The rows of each matrix lie in a flat space through zero, up to rounding. After each matrix: how many dimensions does the smallest such space have?

3  11  26  22  0  -38  15  -16  26  8  13  -10  -8  21  9  -7  -12  -7  -1  -15  -17  -14  1  -7  2
11  45  16  -15  13  20  -16  -13  2  -12  11  -4  -11  -29  -3  19  7  22  -4  -18  -18  9  0  0  5
26  16  25  25  -19  -10  27  -26  6  11  -5  -15  -4  6  -17  -3  -3  -2  3  -9  10  11  1  -4  32
22  -15  25  38  16  10  29  -6  3  18  -3  -13  -26  -4  -1  -3  0  18  20  1  -20  -23  -11  -1  3
0  13  -19  16  -24  -32  13  9  5  -14  21  2  -9  6  22  -16  -4  -34  -15  -1  2  3  -12  39  10
-38  20  -10  10  -32  20  8  20  22  -9  -9  -19  9  22  -11  -7  -4  -16  -10  -6  5  13  -13  10  11
15  -16  27  29  13  8  -9  5  5  -10  -9  -4  -17  -14  -2  16  2  38  29  -4  -13  -19  24  -27  5
-16  -13  -26  -6  9  20  5  7  -15  11  -9  -13  11  -9  -6  -2  -1  -3  23  8  0  6  4  4  -12
26  2  6  3  5  22  5  -15  21  2  -21  -9  19  0  -5  0  -21  16  -5  1  22  -15  10  -10  -1
8  -12  11  18  -14  -9  -10  11  2  83  -1  -5  21  -13  -4  -9  -19  -27  15  -3  -24  10  -16  11  -10
13  11  -5  -3  21  -9  -9  -9  -21  -1  9  16  -6  -11  11  9  5  15  -7  10  -8  -10  -3  2  -1
-10  -4  -15  -13  2  -19  -4  -13  -9  -5  16  34  8  -4  13  -6  5  13  -1  6  3  7  -12  -10  -2
-8  -11  -4  -26  -9  9  -17  11  19  21  -6  8  34  -2  1  0  -9  8  -10  2  15  0  -11  -1  -23
21  -29  6  -4  6  22  -14  -9  0  -13  -11  -4  -2  32  -5  4  -21  5  8  -17  14  -12  6  6  13
9  -3  -17  -1  22  -11  -2  -6  -5  -4  11  13  1  -5  36  10  -3  24  8  -16  -12  -20  0  -5  -10
-7  19  -3  -3  -16  -7  16  -2  0  -9  9  -6  0  4  10  4  4  -4  -3  -5  3  -1  -16  15  -6
-12  7  -3  0  -4  -4  2  -1  -21  -19  5  5  -9  -21  -3  4  25  -25  -1  23  4  -1  3  -13  -32
-7  22  -2  18  -34  -16  38  -3  16  -27  15  13  8  5  24  -4  -25  55  1  3  14  13  -37  25  7
-1  -4  3  20  -15  -10  29  23  -5  15  -7  -1  -10  8  8  -3  -1  1  -22  3  -4  18  -13  5  1
-15  -18  -9  1  -1  -6  -4  8  1  -3  10  6  2  -17  -16  -5  23  3  3  9  11  26  2  -8  -2
-17  -18  10  -20  2  5  -13  0  22  -24  -8  3  15  14  -12  3  4  14  -4  11  25  -17  12  -25  -20
-14  9  11  -23  3  13  -19  6  -15  10  -10  7  0  -12  -20  -1  -1  13  18  26  -17  -4  2  6  13
1  0  1  -11  -12  -13  24  4  10  -16  -3  -12  -11  6  0  -16  3  -37  -13  2  12  2  12  10  2
-7  0  -4  -1  39  10  -27  4  -10  11  2  -10  -1  6  -5  15  -13  25  5  -8  -25  6  10  0  -2
2  5  32  3  10  11  5  -12  -1  -10  -1  -2  -23  13  -10  -6  -32  7  1  -2  -20  13  2  -2  -3
 : 18

-24  5  11  15  -11  0  -7  5  -35  24  -17  40  -9  20  -4  6  -1  3  -2  39  -32  -4  5  4  -4
5  7  0  -10  -32  -3  8  7  23  -12  -6  -17  11  9  -8  -28  2  -9  10  5  -7  -8  -6  -11  -7
11  0  41  11  -29  -24  -20  15  13  -2  -18  9  15  -12  -2  -11  -23  -14  -4  -47  -1  -35  -24  10  -12
15  -10  11  0  -34  -33  37  39  38  -49  -15  3  26  10  -26  -26  -49  -21  25  9  8  -68  -21  -8  -32
-11  -32  -29  -34  58  56  29  -12  -13  36  -3  -6  -13  41  49  37  -43  19  -15  13  -46  -17  31  5  -9
0  -3  -24  -33  56  60  -22  -19  23  -9  44  2  -19  44  2  10  8  2  13  17  40  29  -6  -14  -12
-7  8  -20  37  29  -22  -28  -32  -9  31  37  37  -7  -9  -16  40  42  -40  6  15  39  36  8  16  -16
5  7  15  39  -12  -19  -32  -1  -9  8  15  44  2  -16  8  45  30  8  1  -21  13  23  -27  31  -9
-35  23  13  38  -13  23  -9  -9  19  62  -15  57  -24  21  -8  13  48  14  33  44  -81  33  29  4  -16
24  -12  -2  -49  36  -9  31  8  62  -45  1  -89  6  -58  -26  -55  -39  -6  4  -59  33  -31  28  -44  27
-17  -6  -18  -15  -3  44  37  15  -15  1  -14  11  -14  33  24  16  1  59  9  53  -62  12  14  -3  8
40  -17  9  3  -6  2  37  44  57  -89  11  -3  15  -14  5  17  -24  53  30  -37  30  -24  -47  11  -9
-9  11  15  26  -13  -19  -7  2  -24  6  -14  15  -4  -13  -13  -8  11  -1  -4  8  -3  5  1  5  12
20  9  -12  10  41  44  -9  -16  21  -58  33  -14  -13  37  -15  -25  19  -3  14  6  91  32  -34  0  6
-4  -8  -2  -26  49  2  -16  8  -8  -26  24  5  -13  -15  -24  6  -21  6  0  4  46  -5  2  -22  10
6  -28  -11  -26  37  10  40  45  13  -55  16  17  -8  -25  6  50  -35  77  19  8  -6  -16  -2  -9  6
-1  2  -23  -49  -43  8  42  30  48  -39  1  -24  11  19  -21  -35  -4  17  36  51  -30  -14  6  -40  -14
3  -9  -14  -21  19  2  -40  8  14  -6  59  53  -1  -3  6  77  17  19  16  1  27  24  -25  5  -32
-2  10  -4  25  -15  13  6  1  33  4  9  30  -4  14  0  19  36  16  31  19  -22  25  -5  11  -19
39  5  -47  9  13  17  15  -21  44  -59  53  -37  8  6  4  8  51  1  19  -7  84  54  -31  11  -1
-32  -7  -1  8  -46  40  39  13  -81  33  -62  30  -3  91  46  -6  -30  27  -22  84  -96  -27  0  22  -4
-4  -8  -35  -68  -17  29  36  23  33  -31  12  -24  5  32  -5  -16  -14  24  25  54  -27  -8  9  -40  -13
5  -6  -24  -21  31  -6  8  -27  29  28  14  -47  1  -34  2  -2  6  -25  -5  -31  0  9  41  -14  6
4  -11  10  -8  5  -14  16  31  4  -44  -3  11  5  0  -22  -9  -40  5  11  11  22  -40  -14  -12  -6
-4  -7  -12  -32  -9  -12  -16  -9  -16  27  8  -9  12  6  10  6  -14  -32  -19  -1  -4  -13  6  -6  -13
 : 10

-2  -19  -2  5  44  -4  22  -45  23  -27  40  14  12  3  36  -15  -15  57  39  -38  22  2  16  -3  -4
-19  -82  14  -43  0  -31  15  22  4  -30  -25  -16  -22  36  20  2  -20  15  -22  -13  9  0  15  -10  -20
-2  14  -9  29  -15  -9  37  -13  30  -43  -27  27  0  61  6  -12  0  37  35  16  -16  -28  -1  -19  7
5  -43  29  -99  0  -13  9  -11  22  12  -1  4  -30  18  45  5  10  -3  -41  2  -45  -20  -32  -10  10
44  0  -15  0  -68  44  17  8  7  3  19  -58  -4  31  -61  17  11  -7  -26  4  2  16  -15  -26  -50
-4  -31  -9  -13  44  -19  -11  45  -19  -4  29  -22  -27  20  16  -4  -31  22  11  26  -28  7  -13  -45  -31
22  15  37  9  17  -11  53  -7  -4  -32  -11  47  0  24  43  -13  19  43  17  58  -33  17  -13  -72  21
-45  22  -13  -11  8  45  -7  -30  15  44  -41  11  16  9  -9  35  21  7  -20  32  -2  -14  -22  30  -36
23  4  30  22  7  -19  -4  15  -64  8  -12  7  -24  -14  28  1  3  -46  -11  9  -9  4  17  26  10
-27  -30  -43  12  3  -4  -32  44  8  16  -3  -71  0  31  -33  12  -4  -22  16  -2  1  -6  31  46  6
40  -25  -27  -1  19  29  -11  -41  -12  -3  -7  -6  -8  17  45  -13  34  -1  19  13  -16  14  -21  -6  -11
14  -16  27  4  -58  -22  47  11  7  -71  -6  11  -18  -5  44  -49  -10  61  1  -15  -7  6  31  44  47
12  -22  0  -30  -4  -27  0  16  -24  0  -8  -18  -35  11  -23  -5  -18  0  5  -16  -41  -21  43  5  27
3  36  61  18  31  20  24  9  -14  31  17  -5  11  -92  -5  -27  -12  -2  -11  69  9  25  -18  -82  -38
36  20  6  45  -61  16  43  -9  28  -33  45  44  -23  -5  -16  -17  -21  45  24  -37  18  -17  53  -8  28
-15  2  -12  5  17  -4  -13  35  1  12  -13  -49  -5  -27  -17  -18  -1  -46  10  12  21  9  21  11  -2
-15  -20  0  10  11  -31  19  21  3  -4  34  -10  -18  -12  -21  -1  -39  39  11  32  -47  27  40  -37  -12
57  15  37  -3  -7  22  43  7  -46  -22  -1  61  0  -2  45  -46  39  29  26  -21  17  -26  -11  -54  23
39  -22  35  -41  -26  11  17  -20  -11  16  19  1  5  -11  24  10  11  26  -89  53  3  -4  -34  -17  -29
-38  -13  16  2  4  26  58  32  9  -2  13  -15  -16  69  -37  12  32  -21  53  39  -80  32  -25  -87  -37
22  9  -16  -45  2  -28  -33  -2  -9  1  -16  -7  -41  9  18  21  -47  17  3  -80  -19  -17  19  52  9
2  0  -28  -20  16  7  17  -14  4  -6  14  6  -21  25  -17  9  27  -26  -4  32  -17  23  10  -17  4
16  15  -1  -32  -15  -13  -13  -22  17  31  -21  31  43  -18  53  21  40  -11  -34  -25  19  10  -29  28  5
-3  -10  -19  -10  -26  -45  -72  30  26  46  -6  44  5  -82  -8  11  -37  -54  -17  -87  52  -17  28  -6  9
-4  -20  7  10  -50  -31  21  -36  10  6  -11  47  27  -38  28  -2  -12  23  -29  -37  9  4  5  9  -69
 : 20

-16  -5  -31  -48  -23  39  -24  9  -18  -3  28  17  -31  -1  9  35  31  -31  26  -18  -25  16  -6  0  42
-5  -9  -28  -29  -26  19  -18  7  -5  9  31  -1  -38  15  0  29  20  -28  15  3  -13  19  -7  -11  19
-31  -28  52  39  5  -3  20  -25  -9  -6  -13  1  31  24  -30  -24  -20  20  -10  3  21  -23  -20  56  -39
-48  -29  39  78  -13  5  3  -46  34  -8  -4  -5  14  -6  -30  7  -1  85  26  12  1  25  3  37  -71
-23  -26  5  -13  -34  29  14  -13  -15  -9  37  -10  -18  12  -35  25  5  -1  17  20  -21  5  -18  21  -8
39  19  -3  5  29  -64  2  35  8  36  -25  -25  4  17  20  -21  -4  -28  -51  -7  30  -15  -2  -26  14
-24  -18  20  3  14  2  -35  17  -11  6  -37  19  7  55  47  6  3  -16  -10  -32  35  16  14  20  5
9  7  -25  -46  -13  35  17  -50  -7  -9  35  14  -27  -54  -48  -35  14  -67  7  38  -32  -47  -30  -8  21
-18  -5  -9  34  -15  8  -11  -7  12  -1  27  13  2  4  -16  9  -8  49  36  -14  -3  19  -9  19  -23
-3  9  -6  -8  -9  36  6  -9  -1  -33  7  13  9  -32  2  16  -6  37  34  3  -27  14  21  -7  -2
28  31  -13  -4  37  -25  -37  35  27  7  -65  0  3  -9  89  14  16  2  -20  -23  18  38  64  -62  22
17  -1  1  -5  -10  -25  19  14  13  13  0  -51  -21  -9  -4  32  18  4  -24  31  -16  19  13  -34  -3
-31  -38  31  14  -18  4  7  -27  2  9  3  -21  -17  24  -27  9  14  -11  -11  29  4  2  -14  25  -29
-1  15  24  -6  12  17  55  -54  4  -32  -9  -9  24  -106  -49  -28  16  14  -6  32  -47  -49  -7  8  -1
9  0  -30  -30  -35  20  47  -48  -16  2  89  -4  -27  -49  -111  -37  -1  -47  15  45  -44  -66  -77  21  9
35  29  -24  7  25  -21  6  -35  9  16  14  32  9  -28  -37  -94  -29  -51  -11  9  21  -69  -41  -2  1
31  20  -20  -1  5  -4  3  14  -8  -6  16  18  14  16  -1  -29  -44  -1  10  -2  14  -14  -4  -10  -2
-31  -28  20  85  -1  -28  -16  -67  49  37  2  4  -11  14  -47  -51  -1  12  -2  24  38  -11  -33  31  -71
26  15  -10  26  17  -51  -10  7  36  34  -20  -24  -11  -6  15  -11  10  -2  -29  8  18  8  10  -38  -9
-18  3  3  12  20  -7  -32  38  -14  3  -23  31  29  32  45  9  -2  24  8  -70  24  14  5  30  20
-25  -13  21  1  -21  30  35  -32  -3  -27  18  -16  4  -47  -44  21  14  38  18  24  -43  -3  -6  22  -15
16  19  -23  25  5  -15  16  -47  19  14  38  19  2  -49  -66  -69  -14  -11  8  14  -3  -56  -51  11  -13
-6  -7  -20  3  -18  -2  14  -30  -9  21  64  13  -14  -7  -77  -41  -4  -33  10  5  -6  -51  -73  39  1
0  -11  56  37  21  -26  20  -8  19  -7  -62  -34  25  8  21  -2  -10  31  -38  30  22  11  39  -10  -45
42  19  -39  -71  -8  14  5  21  -23  -2  22  -3  -29  -1  9  1  -2  -71  -9  20  -15  -13  1  -45  46
 : 8

-12  -4  10  17  3  10  44  -9  26  60  12  38  16  -12  22  13  -2  -12  3  -4  -2  -24  -12  35  -14
-4  21  -30  -10  28  -50  -6  28  -3  -15  8  47  -12  9  19  36  -6  22  9  -24  11  -31  -26  39  31
10  -30  -5  -22  6  -7  5  21  28  -4  -29  -15  28  -28  15  18  17  -39  -27  -9  24  -53  -11  -13  -41
17  -10  -22  -2  -11  53  36  -2  12  74  22  50  39  -6  35  33  19  6  31  -2  8  -8  14  46  -11
3  28  6  -11  70  -15  -22  14  -39  -3  8  14  -14  1  -17  -12  -38  -65  20  54  28  -13  -21  27  -81
10  -50  -7  53  -15  -7  28  -35  49  49  18  69  -24  -3  7  3  8  61  24  -31  11  45  33  -9  35
44  -6  5  36  -22  28  -19  53  -26  39  28  -14  -6  14  8  13  7  53  14  15  -20  43  24  26  8
-9  28  21  -2  14  -35  53  62  -19  -24  26  -2  39  -28  3  -24  1  24  -9  -1  -2  -16  19  11  4
26  -3  28  12  -39  49  -26  -19  32  5  -69  -25  20  7  12  31  27  -40  -18  10  2  -4  -41  -26  11
60  -15  -4  74  -3  49  39  -24  5  72  13  15  22  10  12  24  -12  11  18  11  11  33  -32  32  -36
12  8  -29  22  8  18  28  26  -69  13  71  5  10  -3  -22  -44  -3  51  9  20  -17  62  77  1  -10
38  47  -15  50  14  69  -14  -2  -25  15  5  -29  -5  13  3  36  -58  -30  36  5  3  27  -10  34  -35
16  -12  28  39  -14  -24  -6  39  20  22  10  -5  -13  -3  18  -3  -1  28  -10  11  9  2  -38  -3  10
-12  9  -28  -6  1  -3  14  -28  7  10  -3  13  -3  11  11  31  -6  0  14  -39  -28  -23  -12  23  5
22  19  15  35  -17  7  8  3  12  12  -22  3  18  11  -16  36  -15  -5  -4  4  -9  26  -25  27  18
13  36  18  33  -12  3  13  -24  31  24  -44  36  -3  31  36  11  6  6  25  -7  -9  -33  -15  11  14
-2  -6  17  19  -38  8  7  1  27  -12  -3  -58  -1  -6  -15  6  -27  17  -5  -30  -21  22  15  -8  17
-12  22  -39  6  -65  61  53  24  -40  11  51  -30  28  0  -5  6  17  -13  -22  -14  -21  17  41  -5  12
3  9  -27  31  20  24  14  -9  -18  18  9  36  -10  14  -4  25  -5  -22  -46  7  28  -7  5  44  14
-4  -24  -9  -2  54  -31  15  -1  10  11  20  5  11  -39  4  -7  -30  -14  7  -5  16  -18  -30  3  -58
-2  11  24  8  28  11  -20  -2  2  11  -17  3  9  -28  -9  -9  -21  -21  28  16  -23  26  15  -16  -32
-24  -31  -53  -8  -13  45  43  -16  -4  33  62  27  2  -23  26  -33  22  17  -7  -18  26  -7  76  -21  -1
-12  -26  -11  14  -21  33  24  19  -41  -32  77  -10  -38  -12  -25  -15  15  41  5  -30  15  76  75  -23  48
35  39  -13  46  27  -9  26  11  -26  32  1  34  -3  23  27  11  -8  -5  44  3  -16  -21  -23  20  -56
-14  31  -41  -11  -81  35  8  4  11  -36  -10  -35  10  5  18  14  17  12  14  -58  -32  -1  48  -56  48
 : 17

43  -11  2  16  -15  9  2  17  -19  23  -10  4  3  0  44  -40  -27  -5  13  -28  -30  0  -9  16  11
-11  98  1  -32  -15  10  13  -19  -35  -2  4  19  8  34  5  4  5  -27  5  14  7  8  -22  -14  -18
2  1  50  13  44  4  14  -3  -6  -43  10  18  31  -14  9  18  39  -21  -5  25  11  16  -18  31  21
16  -32  13  43  -28  30  0  -38  7  8  19  -3  20  38  22  25  3  -11  10  24  -1  20  42  32  -28
-15  -15  44  -28  33  -2  7  -7  2  -1  -9  -16  -9  28  9  -6  -19  1  27  19  3  4  29  8  10
9  10  4  30  -2  50  -6  3  -6  3  -22  10  2  2  -8  -15  25  -10  45  -3  -25  -34  -9  -10  38
2  13  14  0  7  -6  44  28  -14  13  9  5  -48  -4  8  -30  42  20  -14  -9  31  -6  -30  -14  -23
17  -19  -3  -38  -7  3  28  29  -6  29  -32  9  -1  -24  -1  9  17  -42  2  0  -5  7  17  -22  -2
-19  -35  -6  7  2  -6  -14  -6  4  16  24  -2  -9  15  -13  35  -7  -56  -2  -5  10  34  33  4  51
23  -2  -43  8  -1  3  13  29  16  43  9  -29  -22  -7  -10  -27  6  28  6  4  -38  0  34  2  -13
-10  4  10  19  -9  -22  9  -32  24  9  32  -11  -1  -33  6  -9  -17  -11  -26  -16  -37  10  -9  50  -2
4  19  18  -3  -16  10  5  9  -2  -29  -11  74  14  -14  -7  31  -26  -8  -21  17  13  3  4  36  23
3  8  31  20  -9  2  -48  -1  -9  -22  -1  14  28  -19  -3  -33  40  16  -10  28  -36  -5  16  7  -33
0  34  -14  38  28  2  -4  -24  15  -7  -33  -14  -19  59  1  -21  9  1  2  14  -24  -20  6  -10  -9
44  5  9  22  9  -8  8  -1  -13  -10  6  -7  -3  1  61  -12  -15  -3  -9  28  -10  -11  2  -31  -6
-40  4  18  25  -6  -15  -30  9  35  -27  -9  31  -33  -21  -12  61  12  13  1  -19  4  -24  -40  -26  -31
-27  5  39  3  -19  25  42  17  -7  6  -17  -26  40  9  -15  12  14  5  -31  3  -19  28  19  26  8
-5  -27  -21  -11  1  -10  20  -42  -56  28  -11  -8  16  1  -3  13  5  73  -13  17  -18  26  8  16  35
13  5  -5  10  27  45  -14  2  -2  6  -26  -21  -10  2  -9  1  -31  -13  32  7  6  29  -3  -4  -12
-28  14  25  24  19  -3  -9  0  -5  4  -16  17  28  14  28  -19  3  17  7  54  9  -4  22  4  -11
-30  7  11  -1  3  -25  31  -5  10  -38  -37  13  -36  -24  -10  4  -19  -18  6  9  95  2  1  -11  -7
0  8  16  20  4  -34  -6  7  34  0  10  3  -5  -20  -11  -24  28  26  29  -4  2  67  -3  -16  -5
-9  -22  -18  42  29  -9  -30  17  33  34  -9  4  16  6  2  -40  19  8  -3  22  1  -3  12  -13  -51
16  -14  31  32  8  -10  -14  -22  4  2  50  36  7  -10  -31  -26  26  16  -4  4  -11  -16  -13  -30  -13
11  -18  21  -28  10  38  -23  -2  51  -13  -2  23  -33  -9  -6  -31  8  35  -12  -11  -7  -5  -51  -13  61
 : 23
